The rows of a group lie close to one hidden flat surface of 13 dimensions, which may be shifted away from zero. Surfaces can cross.
(in the rows, 128 means zero)
Some rows, each with its group after it:
[112 148 112 150 132 119 138 158 145 145 105 110 145  93 125  84 120 108] => Z
[123 134 128 100 136 120 113 116 128 135 116 110  92 102 123  91  58  91] => J
[ 36 165 102 134 162 156 173  88 179  90  82  99  98 103 130  96  95  29] => J
[102 130 133 148 116 138  83 147 132 149 106  81 130 131  75 106 154 135] => J
[132 120 137  92 146  95 154 109 117 138 139 157  97 128 155 153 150 123] => N
[ 72 130 135  99 150 114 125 149 113 173 142 114  72 178 126  95 125 156] => Z
[157  97 123 115 120 121 123 151 132 159 111 115 120 130 121 127 137 140] => A
[155 167  98 140 152  81 174 184 131 203  74  73  59 122 116 137  99 171] => N
[130 193  74 143 152 156 157  84 155 141 118 184  91  80 104 109 109 171] => A
[167 127 104 104 103 114 114 140 127 112 116 174 135 127 153 102 105  89] => J
[106 106 109 187 123 135 109 139 111 150 170 110 132 120  99 131 118 122] => Z
[140 148 114 169 170 118 143 120 131  73 117 123 115  93 135 101 130 105] => A
[166 150 137 164  82 132 158 106  90 118 129 105 116 102 142 136  92 117] => A
[ 94  88  81 137 180 142 110 144 133 106 132 167  81 146 118  97 116 126] => Z
[164 148 121 118 149 139 133 133 158 127 114 149 187  89 125  92 133 111] => Z
[ 87 143  95 120 149 100 129 164 102 126 132 123  53 216 127 112 137  73] => Z
[183 124  94 153 171 114 159  96 176 153 206 138 154 152 182  92 116 144] => J
[109 143  89  88 111 123 124 165 161 133 108 130 112 137 145  79 104  94] => J
[135 108  87 162 162 192 162 135 167  73 132 122 123 128 122 128 130 143] => J
[136 160 131 133  92 193 154  76 160  80 124 127 138  75 107 149 134 157] => Z
[161 123  74 158 110 133 130 127 156 100 150 148 129 152 140 115 116 121] => J
[137 164 163 125 110  98  84 145 108 180 138  74 158 138 170  93 174 108] => N
[111 153 143 149  94 147 150  95  95 132 135 128 116 132 110 129 152 117] => Z
[108 105 118 124 162 111 127 152 115 121 122 146  81 152  98  76 121 146] => J
[188 153  95 115 150 155 163 133 124 142 132 168 118  92 135  99  78 121] => A
[150  74 114  64 119 174  90 152 175  95 106 141 155 165 138 132 169 119] => J
[158 117  88  96 165 170 112 161 128 159 117 149 116 130 136  76 138  88] => N
[133  94 111 120 117 138 128 158 121 144 115 122 121 145 142 160  95 108] => A
[136 148  95 117 136 130 141 165 127 135 164 127  89  93 138 136 115 141] => A
[133 129 155 155  80  96 192 100 141 110 167 107 198 203 152 111 185  55] => Z
[162  91 119 171 153  99 115 163  78 160 151 152 159 147 134 138 157  95] => N
[ 62 119 125 176 115 146 107 165  97 167  79 176 228 175 112 165 167  90] => N
[159 128 107 190 181 173 104  50 160  76 154 140 182 158 175 156 123  83] => N
[183 200 121  85 136 104 159 124 138 166 165 118  79 173 114 135 181 148] => Z
[169 107 160  80 132 166 105 165 118 183 102 124 195  81 132 167  89 145] => J
[ 80 191  89 180 181 161 168  72 129 125 119 130  69 113  89  75 104  77] => N
[111  97 134  67 147 151 114 145 123 131 111 200 153 132 138 115 143 131] => N
[103  95 119 145 145 129 122 123 142  99 119 127 107 163 105 123 123 139] => A
[170 139  90 188 202  77 159  95 146 149 125 135 116 145 178 127 153 110] => A
[ 92 138 156 160  56 137 121 103  79 164 156 114 134 136 107 127 106 133] => A
[139 133  94 156 132 117 140 103 127 134 128 170 119 138 126 172 142 121] => A
[ 98 144 116  96 137  99 122 135 161 112 128 122  83 115 171 107 188 145] => A
[159 129  79 176 149  68 174 131 163 126  92 103  52  94 171 178 195 182] => A
[164 142 122  99 153 164 102 125 131 136 146 131 117 133 107 138 111 134] => Z
[122 138 126 127  89 160 107 123 143 118 122 117 168 175 150 120 166  98] => N
[169 178  89 151  73 136 126 182 130 131 185 137 151 132 185 112 175 182] => J
[163 131 114 156 141 117 153 152 134 148 128  80 101 121 122 148 103 166] => J
[130 165 124 146 106 113 154 152 119 162  68 119 140 113 117 148 130 119] => N
[186 148 103 121 164 131 137 122 168 161 128  83 103 120 149 111 108 135] => N
[140 141 126 140 163  93 147 100 135 138 135 158 137 149 148 101 161 128] => J
[187  73 108  82 132 125 134 124 182  68  63 121 107 171 145 171 162  88] => J
[161  98 135 132 157 120 102  89  91 112 174 174 104 129 122  95  81 143] => J
[127 100 118 110 117 157 114 100 140 127 222  89  72 173 135 133 128 130] => N
[116 172 153 115 112 132  69 152 121 160 169  69 148 139  85 136 161 109] => Z
[128 117 156 118 113  94 160 124 126 105 116 186 172  93 116 155  99 172] => N
[101 128 165 161 159 124  76 135  49 187 133 116 132  66  94 162 116 130] => N
[107  95 114 144 207 117  77 169 153 137 158  77 129 132 117  96 142 119] => A
[102 172 134 165  62 123 169 120 107 156 137  64 114 138 128 112 144  84] => Z
[130 130  99 182 117 123 140 147 117 169 156  80 110 159 127 185 115 118] => N
[ 76 130 105 116 116 131 142 168 141 182 124 101  68  91 129  98 127 198] => A
[103 169  84 133 141 144  90 142 169  97 152 159 140  72  87  95 209 111] => Z
[112 122 131 110 138 105 112 160 135 115 152 105  98 163  88 103 121 143] => A
[101 105 118 122 179 133  80 135 140 115  99 140 102 123 100  91 154 154] => Z
[ 98 156 101 122 133 122 120 157 133 100 121 153 115  94 136 124 149 111] => Z

New rows, each followed by its group:
[ 85 114 149 117 127 118  76 135 142 113  26 137 170 145  72  93 162  87] => A
[150 120 105 145 175 145 131  84 184 142 142 104 124 171 136 139 129 139] => N
[130 132 130 121 111 125 135 118 135  88  97 135 105 118 116 108 140 138] => A
[146 191  94 112 168 101 149 183 143 117 123 121  79  98  98 109  97 134] => A
[104 144 119  91 110 130 130 171  87  95 124 148  60 170 169 131 142 134] => N
[165  86 140 111 188 107 124  96 159 139  85  87  86 145  94 134 102 136] => J
[140 124 132 134 106 141 124 123 121 147  93  96 133 124 153 129  92 107] => A
[118 141 155 138 114 159  86 102 175 124 106  95 188 156  85  46 143 170] => N
[124  98 109 111 122 132 131 132 161 108 150 100  97 144 180 111 118 130] => Z
[130 124 121 104 109 145 102 122 133  96 134 112 104 117 140  94 109  90] => J
[183 138  90 151 184  84 187 124 125 115 183 175  81 149 127  94 144 153] => A
[133 173 120 146  78 108  80  95 135 109 130 106 113 133 137  94 167  93] => J
[ 75 106 148 162 108  99 130 129 120 125  91  84 106 166 102 113 117 145] => A
[ 91 143 124 140 131 117 151 124 132 147 104 142 134 160 116 131 144 131] => N
[103 128 126 103 150 124 140 126 176 138 169 116 116 167 107  95 163 186] => Z
[127 144 156 106 123 134 108 139 135 126 115  81 123 125 119 157 114 158] => Z
[146 116 149 122 101 107 120 140  89 136 158 137 134 118 115  86 157 108] => N
[125  90 144  93 122 137  65 141 105 137 148 140 119 155 101 122 118 158] => J
[143 131  84 162 152 129 118  91 156 139  97 151 124 133 131 187 143 122] => A
[116 123 106 115 117 176 129 172 126 144 120 157 158  97 100 105  85 116] => N
[114  92 165 119  87 109 102 153 110 113 180 138 162 155 121 130 125 184] => N
[110 158 117 128 134 118 168 124 127 122 137 153 100 147 111 132 151 146] => Z
[109 146 103 150 127 152 122 117 128 175 143 134 122  65 160 125 145 137] => A
[ 66 157 109 184 137 152 180 127 137 127 160 102 138 108 141 136 106  96] => J
[155 152 102 209  97 153 136 123 106 103 172 128 155  88 134 121 106 108] => J
[104  93 135 104 172 141 176 190 140 138 131  91 115 153 144 157 160 172] => J
[140 111 131 129 133 113 121 110 136 123 145 112 116 167 144 116 133 128] => A
[112 126 152 101 145 157 126 134 131 126 120 116 139 122 141 148 153 139] => J
[114 153 100  77 155 114 128 162 159 110  94 126 100 167 148 143  76  93] => A
[ 82  98 110 110 114 114  87 158 148 184  58 117 140 126 153 174 176 108] => A
[147 163 176 140 113 109 119  61 128 110 129  81 109  97 102 106 138 158] => N
[116 120 127 142 132 192 131 155  90 101 166 165 139 107 126 165 102 180] => J
[115 134  90 105  87 147 185 107 149 157 131 120  82 164 131 174 163  71] => N
[137 137 120 119 131  98  96 136 143 118 122  85  68 138 133 136 182 144] => Z
[ 31 174 145 109  80 114 128 159 101 114 150  93 103 176 138 143 149  76] => Z
[ 81  99 146 161 140  93 131 155  89 142 145 100 103 154  94 115 147 120] => J
[143 124 127 111 130 109 111  88 151 140  94 130 132 144 122 171  98 107] => J
[129 112 102 110 148 193  91 124 193  38  92 145 156  72 130 119 111 122] => Z
[153 130 129 134 144  81 126 105 142 156 113 141 130 145 139  93 190 131] => A
[127 139 117 100 150  97 180 138 157 113  99 182 136 130 155 145  98 168] => N
[115 129 132 126 101 185 106 124 116 145 152  91 104  88  69 117  88 136] => N
[106 115 158 162  70  96 162 147  62  42 153 166 107  71 118  94 225 125] => A
[ 79 142 152  87  90 166 124 115 142 120 145 114 132 100 160 113 131 142] => Z
[ 85 148 165 101 156  95  89 111 102 146 152 122 121 162 221 195 162 133] => N
[108 116 140 155 136 103 145 133 104 159 116 117 120 151 118 103 126 135] => Z
[141 103 125 164 153 145 126  76 139  94 155 127 111 162 110 178 129 159] => J
[117 116 142 149 121 142 149  84 127  73 124 112 109 221  94 145 163 105] => Z
[ 58 153 114 138 132 116 117 137 136 100 110 124 102 145 120 148 115 109] => A
[122 141 121 167 137 149 128  75 147 109 121 130 138 142 116 182 137 136] => J
[144 184 137 159 148 102 109 146 126 123  82 107 159 139 181 127 125 147] => N
[152  78  81 179 179 160 120 125 141 198 102 160 158  63 129 112 165 139] => A
[159 140  80 176 157 112 164 216 109  92 105  78  96  16 201 193 124  72] => A
[172 133  85 140 135 133 125  87 149  96 123 177 111 146 111 202 139 126] => A
[132 145 109 136 120 136 123 111 122 107 134 129  67 109 116 159 160 156] => Z
[124 146  88 168 179 106 129 105 147 135 149 150 110 141 127 149 147 127] => A
[197  73 153 158 132 138  70 104  88  78  90 151 128 135  62 147 166 152] => J
[ 39 144 137 149  87  89 125 148 140 111 186 120 144 116 123 136 206 141] => Z
